The rows come from 7 hidden closed curves, with some noise, and rows from the same curve form a group. Each curve winds through 6 dimensions. The rows are also pushed far along 4 directions, which tell nothing about the answers.
Known rows, each followed by its group:
[ 17  11 -13   7 -14 -13  11  -8   4  -5  -5  12 -10 -12 -18  -5   4 -10]	J_552
[  8 -14  -2   2  17  16   7 -11  -4 -17   0  -1  13  -6  -1   0 -12  22]	J_516
[ 25   1 -12   3  15  -8  21  -8 -16 -32 -14  -2  -9   0 -11   9  -1 -12]	J_872
[19  0  8 -2 -8  1  6 -4 -2  0 -6 -8  3  0 -9  4  0 -4]	J_552
[ -6  11   7   5 -30 -21  -3   5   8  29  -3   1   2  12  12  10  16 -12]	J_516
[ 25   4   4   2 -15   5  18  -4 -23 -14 -23  -5  -8   5 -14  17 -12 -12]	J_872
[  2  20  19   0 -30 -14 -33  -1  -2  17 -30   6 -22   5 -15   8  10 -25]	J_690
[ 16   0  -1  -1  15   1  36   8 -24 -40   3  -2   7   5   1  13  -6   8]	J_243
[ -9   4  -9  -2  -4 -11  18   8   4   4  20   2   1  10  21   0   4  -4]	J_516
[  2   7   7   1  -4  -4  -6   2  -1   6 -11  -1  -7  -3 -17   2  10 -11]	J_872
[ -5  14   5   1 -11  -7  -4   6  -6   8 -10   6  -4   4  -6   3   0  -9]	J_781
[ 11  -7 -24   1  10   6  28 -15   7  -1   5  -1   8 -10  -8 -11  -6  11]	J_781
[-25 -17   1   1   6   6  15   6  12   8  38   3  30   7  34  -5   0  31]	J_516
[  9   7 -25   7 -11 -23  15  -4  25  20  14   1 -10 -13 -11 -12  20 -27]	J_781
[  1 -15  31 -11  23  31 -24   7 -22 -32  -3 -14  12  10  14  14 -20  27]	J_690
[ -4  -2   8  -6  -1   3  15   4 -23  -3  -9 -10  -6  24  14  18 -11  -7]	J_690
[ -8   1  -3   3 -17  -8  23   4 -18   0  -8   3   1  17  14  11  -3  -1]	J_690
[  3 -15 -11   0   6  16  21  -7  -1  -7   8  -2  13  -5   3  -6 -12  20]	J_781
[ 11  -6  -9   2  17  11  26  -3   0 -20   8   3   7 -14 -19  -8  -5  12]	J_872
[ -9 -12   5  -9  24  16   0  -6 -10 -12   1  -5  16   8  15  -1 -19  25]	J_836
[-18 -21  -9   3  22   8  13   0  17  -3  40   4  22  -7  16 -15  -2  26]	J_516
[ -6  14 -12   5 -28 -27   2  -4  42  52  18  10   0  -6   0 -10  34 -16]	J_872
[  0 -12 -16   6   1   3  17  -3   5   8   7  -5   4  -5   0  -4  -4  -1]	J_690
[ -8 -13  25   0  11  14 -10   7 -19 -23  -2  -4   5  12   8  13 -10  12]	J_516
[ -1  -5   2  -1  -8  14  12  11  -7 -12  12   3   4  -4   2  -1 -11  13]	J_872
[ 17  11  -2  -5 -14 -10  15  -3   1   1   1   3 -21   8  -3  11   2 -23]	J_872
[  7   2   7  -9   1  14  17  11 -17  -8   0 -11  -3   7   0  10 -15  -4]	J_836
[-16  10  12  -7  -1 -14 -32   0  10  35 -10  -7  -2  19  16   7  14 -13]	J_552
[  5  15   1   1  -4 -23 -31  -9   0   6 -29   3 -31   9  -7   9  15 -33]	J_516
[-11  -4   2   9   0  -3 -11   3   5   3   2   5   6   0   9   5  11  10]	J_243
[-25   1  16  -7  -6   3 -39   4  10  38  -8  -9  13  14  26   1   4  11]	J_836
[  2  -7  -7   7   6   1  12 -10  -8 -18  -7  10  -2  -1  -4   2  -5  10]	J_516
[  5  -4 -22   9   1   0   0 -13  20   5   2   9   1 -26 -19 -21   8   4]	J_781
[-16 -10 -14  11   8   0 -13  -8  30   9  19  15  18 -22   5 -20  16  29]	J_243
[-10  -4  18  -3  -3   0 -28   2  14  18   3  -7   9   4  12   0  13   7]	J_552
[ 16   0 -17   6   2 -12  20 -18   9  -3  -1   9   2  -6  -6  -1   7   4]	J_690
[  6   3 -18  13 -28 -21  16 -12  12  29  -2   6 -15  -2 -10  -4   7 -31]	J_516
[-10 -22  13   1  18  25 -28  -2   3 -10   4  -5  11  -6  11   1  -5  30]	J_690
[ -5  11  15  -5 -27  -3 -13  11  -9  27 -19 -11 -10  17   5  13   0 -22]	J_552
[-13  -3  -2  10 -15  -7 -17   2  14  27  -4  -1  14  -7   6  -7  13   6]	J_872
[ -6  -3   5  -4   9   6 -33   3  14  11   5  -8  -1  -2  11  -4   2   1]	J_516
[  2   7  -4   5   4 -16 -38 -19  28  30 -13   5  -1 -10  -7  -9  18  -7]	J_552
[ 12  -4 -10   9   0   1  -5   0  -1  -8 -11  -1  -4  -9  -1   6   3  -1]	J_552
[-12   3  -6  -4   9  -2 -11 -11  10  14  -5   4   0  -2  -2 -11   3   5]	J_243
[-13  -9  -2   7   5   3   6   6   4   0  17   4  18   1  19   2   4  24]	J_243
[ 2  4 -2 -4 -4  2  1  3  0 -6  4  2  3 -5 -4 -9 -1  6]	J_243
[-21  -3 -15   8  -1 -17  -3  -9  29  22  22  14   8  -4  14 -15  17   8]	J_836
[ -8   0  -4  -2  -5  11  15   6  -4  -3  11   7  -2  -3  -3  -7 -11   7]	J_872
[ 10  -2 -17   5 -20 -13  43   5   5   8  24  -4  13   4  18   4   4  -3]	J_690
[-21   5  10  -6   3   3 -19   7  10  15   7   5  -6   0   0  -7   6  -2]	J_872
[-20   7  -1  -5 -10   0  12   8 -17   7  -5   4   3  23  27  11 -13  11]	J_552
[ 16   3 -19   1  12  -1  33  -7 -16 -26 -10   6 -10  -4 -16   1 -12  -6]	J_552
[  3   9   8   0  -2 -13 -16   5   0   8 -11  -5 -15   7  -4  10  13 -24]	J_243
[ 7  1  4  1 -6 -3  0  4 -4 -8  2 -2  1  4  9 10  3  1]	J_516
[ 15  17  -8   9 -20 -28   6 -10  13  27 -14   5  -3   1  -8   6  18 -20]	J_781
[ -7   5  -7   3   3  -8  -4   2   8   9   4   4 -10   0   0   0  11 -11]	J_243
[  8  -3   2  -1  -7  10  18   8 -16 -24   2  -1   2   2   3   8 -10   9]	J_836
[-13  -1   1 -12  15   7  28  12 -21 -21  16  -2   4  18  21   6 -16  11]	J_836
[-26 -13   0   3  -3  14 -26   0  22  24  16   5  16  -5  21 -10   3  30]	J_243
[-11   8   0  -5  -9   0  26  11 -20   9  -4  -2  -1  17   8   7 -11  -8]	J_243
[  8  -2  -1  -6   1  17  11  -4 -10 -13  -4  -2   8  -5  -7  -6 -17  15]	J_243
[  5  -7 -14   1  23   5  13  -8   0 -24   9   6  10  -7   6  -4  -4  23]	J_552
[-16  -6  -8   2  23   2 -23 -11  19   9   2   8   1 -15 -11 -20   7   8]	J_781
[ 18   0 -16   7   4   0 -20 -14  21   5 -13   3  -3 -26 -23 -13  13   2]	J_781
[ -2  -7   4   6   6   1   1  -7  -3 -10  -1   8   5  -2  -3   1   0  11]	J_781
[ -5  18  20 -13 -29  -7   0  17 -26  25 -21 -16  -8  42  30  31 -10 -22]	J_552
[ 13   8  16  -3 -10  -4   2   7 -20 -14 -16  -7  -7  15   3  21   1 -11]	J_243
[-14   7   5  -5  -8   2  -6  10  -5   5   0   3 -15   7   1  -1  -5 -10]	J_872
[ -4  10  21  -8   4   5 -25   7 -26 -23 -26   3 -22  10 -11  10  -8 -12]	J_552
[ -3 -10 -18   8  12  -2  35  -3  12 -13  30  13  24 -12   6 -12   3  27]	J_516
[ -1   4  -3   3   2  -7 -14  -2  -6 -14 -16   6  -9  -5  -8  -3   5  -1]	J_836
[ -5   5   2   0  -2   3 -21   7  10  13   0  -2  -2 -10  -7  -7   4  -5]	J_781
[ -8   1   3   3  -5 -12 -39   2  32  26  10  -2   2  -9   7  -7  28  -3]	J_781
[ 11  -2 -14   6   4   6  13  -2   0 -13   1   6 -10 -18 -25 -11  -5  -5]	J_836
[  8 -11  -4   0  11  20   1  -9  -6 -13 -11   2  -8  -9 -15  -1 -15   7]	J_243
[-11  -6  -5   5   5 -13 -23 -16  21  20   5   3   0  -6   4 -15   7  -7]	J_836
[ -3   2 -11  -1 -21  -6  27  -5   3  29   1   0   3  12  13   5  -3  -3]	J_690
[ 12  13  -7   2  -4 -22  -9  -1  -1  -3 -16  -1 -16  -2 -10   2  14 -26]	J_836
[-18  18  -5  -6 -24 -20  10   1  21  39  19  11  17  11  25  -8  10  10]	J_690
[  4   3  -7   1  12  -3  -7  -4   3   0  -7  -1  -9  -8 -16  -7   1 -12]	J_872
[ 30   0 -29   8   8  -6  58   2 -15 -40   7   0  -2 -13 -18  -1  -7 -11]	J_872
[  0  -2 -13  -3  16   2  23  -6  12 -11  23  11  11 -14  -9 -20  -2  16]	J_552
[ 11   9 -14   8   9 -17  -1  -5  10  -8  -4   8 -13 -17 -27  -9  14 -20]	J_516
[  4 -16   7  -3  24  27   0   9 -15 -42   8  -3  -3 -13 -13  -7 -17  13]	J_781
[ 17   5   1   0 -11  -1   7   5  -7  -1  -9  -9  -2   1  -4   8   0 -10]	J_836
[ -9  11  17  -9 -19   0  -1   0 -19   7 -19   3   0  23  12  14  -9   5]	J_690
[ 20  15   1  -1  -7 -17   3  -2   6  -4  -1   4  -9  -2  -8   5  11 -16]	J_690
[ 11  -8  -1   1  12   9  -1   2  -7 -20  -2  -5 -16  -9 -16   1  -5 -11]	J_690
[ 2  1 -9  8 -8 -5 11 -9  9  6 -4 13  1 -5 -5  1 10  7]	J_836
[ -5 -15  14  -2  26  34 -30   6  -3 -26  -2   0  13 -14  -2  -2  -5  41]	J_836
[-21   7   1  -1   2 -17 -11   8  22  29  22   1   5   5  15  -7  18  -6]	J_781

New rows, each followed by its group:
[ 23  10 -24  11 -14 -32  37  -3  -2  -4  -4   2  -5  -4 -14   0  12 -29]	J_690
[-14  26  17  -7 -21 -16 -34   1  -1  29 -29   7 -26  14 -10   5   9 -30]	J_690
[  8   2  -3  -4   2  10   1  -5  10   0   3   5 -12  -8 -12  -4  -4  -2]	J_690
[ -5  -1  12  -3  10   5 -29   0   1  -7  -2   2   6   4  12   5  -1  17]	J_552
[-27   2   0   1 -13 -17 -15   1  23  35  12   4  10   6  22  -7  23   6]	J_552
[  7 -11 -17   7  14   5  30 -12  -6 -27   4  11   5  -8  -3  -3 -11  17]	J_516
[-12  -3  -1   1   0   1 -27  10  20  20  15  -4   8  -4  18  -4   9   7]	J_552
[ -8  14   1   0  -7 -15   2  -5  -3  18 -14   7  -2  11  -1   4   4  -9]	J_781
[  6 -12   2  -3  16  15   1  -7  11  -7  13  -1  15  -7   3  -3  -4  23]	J_872
[ -2  -4  -3   5  -1 -10 -22 -10   8   0  -3   2   1  -5   2 -10   4  -2]	J_836
[  0  11  -3   7  -9 -11 -34  -5  10  15 -21   6 -19 -11 -21  -5  11 -22]	J_552
[  1   8   1   9 -27 -18 -14   9   2  22 -13  -5  -4   1   0   5  16 -22]	J_872
[ 18 -12  -2   6  38  12 -19 -13   5 -33  -2   0  14 -28 -23 -16  -3  20]	J_690
[ 23   6  -4   0  10 -10   5 -21  11  -8  -8   3  -4 -11 -26  -9   7  -9]	J_552
[ 16  -3  -7  -1  -9   0  33   5 -12  -1  -1 -14   5  11  11  16  -4  -7]	J_552
[ -2   4   1 -10  13  10  -2  12  -9  -8  -5  -5   7   3   6   4   1  15]	J_836
[-28 -11   5 -11  20  22 -15   6  18   4  33   6  14  -2  23 -12  -5  36]	J_690
[ 13  -7  10   3   4   5  -8   7 -12 -25  -4  -9  -5  -3  -6   9   0  -7]	J_690
[ -8   3   4  -9  -6   0 -10   6   3  19   5 -11  -2  16  25   6  -4  -5]	J_516
[  4   5  -8   5  -9  -5  -4  -7   2  13 -17   2  -6  -2  -5   2  -1  -8]	J_552
[-23   8   5 -11  -6  -4  13  15  -4  27  13  -9  14  22  29   3  -1   2]	J_243
[ 13  13   2   6  -6 -20  -1  -2  -3  -8 -17   5  -7   0 -12  10  16 -12]	J_516
[  3   3  13 -13   5   7 -15   6 -10   3 -13 -17  -9  11   3  10  -5 -11]	J_781
[-12  -3 -14   2   1  -5  19  -8   9  14  10   7   4  -2   0 -12   1   1]	J_781
[ -6  13 -19   1 -11 -25  15  -6  21  33   6   6  -5   0  -4 -12  17 -19]	J_552
[-12  13  26 -18 -28  10  -1  15 -34  10 -23 -11  -7  33  14  18 -20  -7]	J_243
[  9   1  11  -6  -2  -5   6  -3 -27 -17 -20  -9  -5  22  11  19 -12  -8]	J_836
[  5   4  36  -6 -13   7 -39   3 -15   4 -30 -13  -8  14  -6  17  -2 -10]	J_552
[  7  16 -12   0   3 -20  -5   3  13   8  -5  -1 -13  -5 -12  -1  22 -23]	J_836
[ 14  17  -7   4 -19 -23  22   9 -22  -6 -19  -3 -21  10 -11  12   6 -38]	J_872
[  6 -13   4  -3  14  20  19   1 -23 -36   6  -1  -6  -1  -7  -1 -29   0]	J_836
[  8  18  27  -8  -8   1 -26   0 -24 -20 -35   7 -26  13 -15  17  -4 -13]	J_690
[ -4  -3 -18   1  10   4 -14 -20  32  21   7   8   5 -22 -10 -28   6  13]	J_243
[ 12 -14 -28  12  19 -10  15  -9  25  -2  21  -1   5 -24 -11 -16  14  -4]	J_690
[ -5  10  -5   4 -10 -12 -20  -7  19  15   0  14  -1 -10  -7 -13  10   0]	J_552
[  0   5   7   2  -8  -4 -26  -6   2  -2 -12   8 -16   3   1   8   4  -7]	J_872
[  0  -4   7   3 -22   3   9   6 -19   1 -11  -5   0  11  10  13  -8  -2]	J_690
[  9  -9  10   3  10  13 -29   2   1  -6  -9 -11   3 -12 -10  -1  -2   2]	J_872
[ -9  -9   8   8  -9   6 -18   2  -2   8  -7  -2   4  -2   5   2   1   6]	J_690
[  7   9  -9   8 -12 -18  20   4   2  -1   8   8  -8  -5 -12  -2   9 -20]	J_781
[-11  -3   0  -6   3  10  27   9  -3   1  17  -3  17   5   9  -2  -6  18]	J_872
[  3   4   9  -2   7   0 -47 -14  18  15 -19   3 -22  -9 -20  -3  13 -15]	J_690
[ -8   0 -18   5  -1 -11  12   8  13  10  19   0   7  -9   4 -13  11  -3]	J_872
[-13   7  -6  -5 -17 -12  22   4  -9  16   5  -1 -11  25  24  10  -6 -18]	J_516
[-12   1   8   2  -2   3 -14  10   3   1   6   6  -8  -2  -2   0   6  -2]	J_836
[ 15   2  -1   8 -14  -5  -3   3  -7  -5 -12  -3  -5  -3  -5   8   2 -11]	J_872
[ -9 -13  10   2  20  13  -7   9  -7 -12   6  -4  13   2  10   7  -3  20]	J_243
[ 17   9  18  -2 -17   6   1  11 -23 -19 -18  -3 -25   4 -21  16  -6 -24]	J_872
[ 11   9 -16   3 -21 -16  22   6   5  13   8  -4  -2   3  11   8   8 -16]	J_552
[-22  -5   6   0  -2  -4   9   3   0  11  15   4   8  10  12  -2  -1   2]	J_781
[ -9  -1  15   4  14   6 -48  -2  15   8 -13   3  -5 -18 -25 -10  17   0]	J_872
[-17  -2  16 -10  -1   8  -7  16   1  16  17  -8   8  16  23   7  -2   6]	J_836
[ 17   3  -2  12 -14  -9   2  -2 -14  -7 -29  -2  -7  -7 -21   6   5 -16]	J_872
[ 17  -3  -8   0 -17   9  44   4 -24 -19  -2   0  -8   5  -3  11 -17  -5]	J_690
[  7  -8   7   0  -3   7  12   5 -14  -7  -1 -13  13   6  11   9 -10   7]	J_690
[-15   8  10  -1 -34  -9  13  15 -24   9  -8  -2   5  25  23  16  -5  -4]	J_690
[-11  -2  34  -4 -11  18 -36   9 -27 -12 -30  -3 -11  10  -5  13  -9   4]	J_552
[-16 -29  19  -4  30  43 -25   8 -12 -32   9  -6   6  -5  10   0 -20  36]	J_690
[-15 -13  -3   0  20   9 -23  -5   9   0  10   2  -5  -6   7 -11  -6   4]	J_516
[  6  18  -7  -1 -23 -27  18   3 -20  15 -23  -8 -17  23   9  19   1 -38]	J_872
[  4   6  21  -8 -10  -5  10  10 -28  -7 -14 -13   0  31  22  26  -7  -8]	J_690
[-23  -8  -6  -5  -9   3   8  -3  14  38  21  -4  22  13  34  -5  -6  19]	J_516
[ -1   0 -16  -1   1   2  25  -5  -1  -7   7   7  -6   3   4   0  -5   3]	J_243
[ -9   8   5  -1 -17 -20 -24  -6  10  39 -15  -7   2  15  18   5  13 -12]	J_836
[-10   1   0   4   6   3 -22   7  19   6   9   8  -6 -17 -11  -8  16   2]	J_836
[ -3   3   8 -10  10   9  -8   3 -12   0  -7  -6  -1  11   7   5 -13   2]	J_552
[ -7  -5  -1  -6   3  11  10  -1   0  -9  20   5   8   7  25   1 -11  24]	J_872
[  0  -3  -5  11   1 -12 -25 -10  21   6  -6   6  -5 -16 -14 -10  23  -4]	J_552
[ -5  -9  10   4   9  15 -16  -3  -7 -22  -8   8   0  -5  -3   3  -4  21]	J_836
[ 16   2  -4   4  16   2  -9 -19   1 -23 -16  13  -7 -16 -29  -9  -2   4]	J_552
[-15  -4  11   2   4  -3  -7   3  -6  -3   2   2  -5  10   6   6   1  -7]	J_516
[  8   4 -24   6   8 -17  -5 -18  16   7 -13   6  -1 -16 -14 -15  14  -4]	J_836
[-16   0 -18   8 -16  -8  18   3  15  28  17  10   4   1  13  -5   7   1]	J_243
[-18  -3   4  -2   9  -1 -32  -4  32  28  14  -1   7 -15  -7 -23  17   3]	J_552
[ 28  -5  18   0  19   7 -25 -10  -3 -32 -18  -7 -11 -14 -33   3   5  -8]	J_552
[ 19  -2   6  -2  13   3   0   2  -9 -23  -8 -11 -11  -2 -14   8   2 -14]	J_552
[  5   2  21  -7  -4  13 -20  -2 -24 -21 -30  -1  -4   7  -6  10 -11  11]	J_243
[ 32  -4   4   2   3   1   8  -7 -18 -21 -27 -14 -12  -1 -20  15  -1 -17]	J_552
[ 15   4   0 -12   6   3  25 -12 -16 -15 -11  -5   6  12   2   7 -13   9]	J_243
[-22 -15   8  -2  29  21 -53  -1  30   6  18   3   0 -19  -1 -20   7  19]	J_690
[ 20  17  -9   3 -22 -20  44   7 -24 -17 -13   4  -6   5 -15  10   0 -19]	J_243
[ 22   3  -9   6   8   2   3 -10  -2 -16 -22   4  -3 -14 -22   3   9   5]	J_836
[ 17 -13   3  -1  19  21  16  -9 -10 -34  -1  -1   6 -15 -23  -9 -13  17]	J_552
[-19  -1  -2  -2 -14  -8  12  -1   1  20  12   2  13  21  37   7  -1  14]	J_516
[ 12  -6 -10   3  22   2  -6  -3  -2 -33  -4   1  -3 -17 -12 -10   1   6]	J_836
[  5  -9   8 -10  40  32   3   9 -17 -42   1  -5   3  -5  -8   3 -15  24]	J_836
[-10 -12   9 -10  17  19  -7   2  13   1  21  -7  16 -10   0 -17  -4  20]	J_552
[  8   8  -5   0  14  -9 -25 -11  21  11  -7   2  -8 -13 -17 -11  11 -12]	J_552
[  9   1  -7   2 -17  -8  36  11 -21  -1  -3 -11  -2  13   4  11  -8 -21]	J_690
[-6  2 -4 -4  9  4 17  7  3  0 13  1  6  3  8  2  4 12]	J_836
[  9  -1 -37  11   1 -18  39 -13  11   5   5   8  10 -13  -3 -13   6   2]	J_872
[ 17  -5   1   2  27   7 -12 -12 -20 -46 -27   2  -8  -7 -17   4  -7   8]	J_836
[-22   0 -10   3  -9 -13  20   9   9  23  17   1  26   5  24  -6  13  14]	J_872
[ -2   3   9  -2   4  -9 -24 -13  18  22  -8  -2   2  -1  -4  -5  17  -3]	J_552
[ 36  14  -8   5 -11 -13  -8 -20  -5 -17 -39   9 -39 -12 -41   4   6 -35]	J_243
[-19   0  10   2 -29  -2 -17   0  -1  34 -11   0  -9  14  11   6  -4 -12]	J_516
[ 4 -5  2  0  8  1 -3  0 -7 -9 -8 -7 -3  3  3  8  4 -1]	J_552
[ 26 -12  19  -2  20  20 -13  -3 -16 -43 -14 -11  -3  -8 -20   8  -7   6]	J_552
[ -6 -21   0   4  17  22 -10  -1   0  -7   4  -6   2 -10   0  -3  -8  12]	J_690
[ 6 -4 -6 -5  7  8  2 -4 13  7 15 -5  4 -5  5 -5 -7  5]	J_872
[  1  -4  -5   6  -1  -4  13 -12 -10 -13 -10   9  -8   7  -1   6  -5  -2]	J_516
[ -1  -6  13   3 -10   3  -2  -1 -12  -8  -5   2  -5  10   4  11  -8  -1]	J_836
[ 13   2   3   7  -6   3  -8  -9   4  -5 -15   8 -11 -14 -28   0   5  -3]	J_872
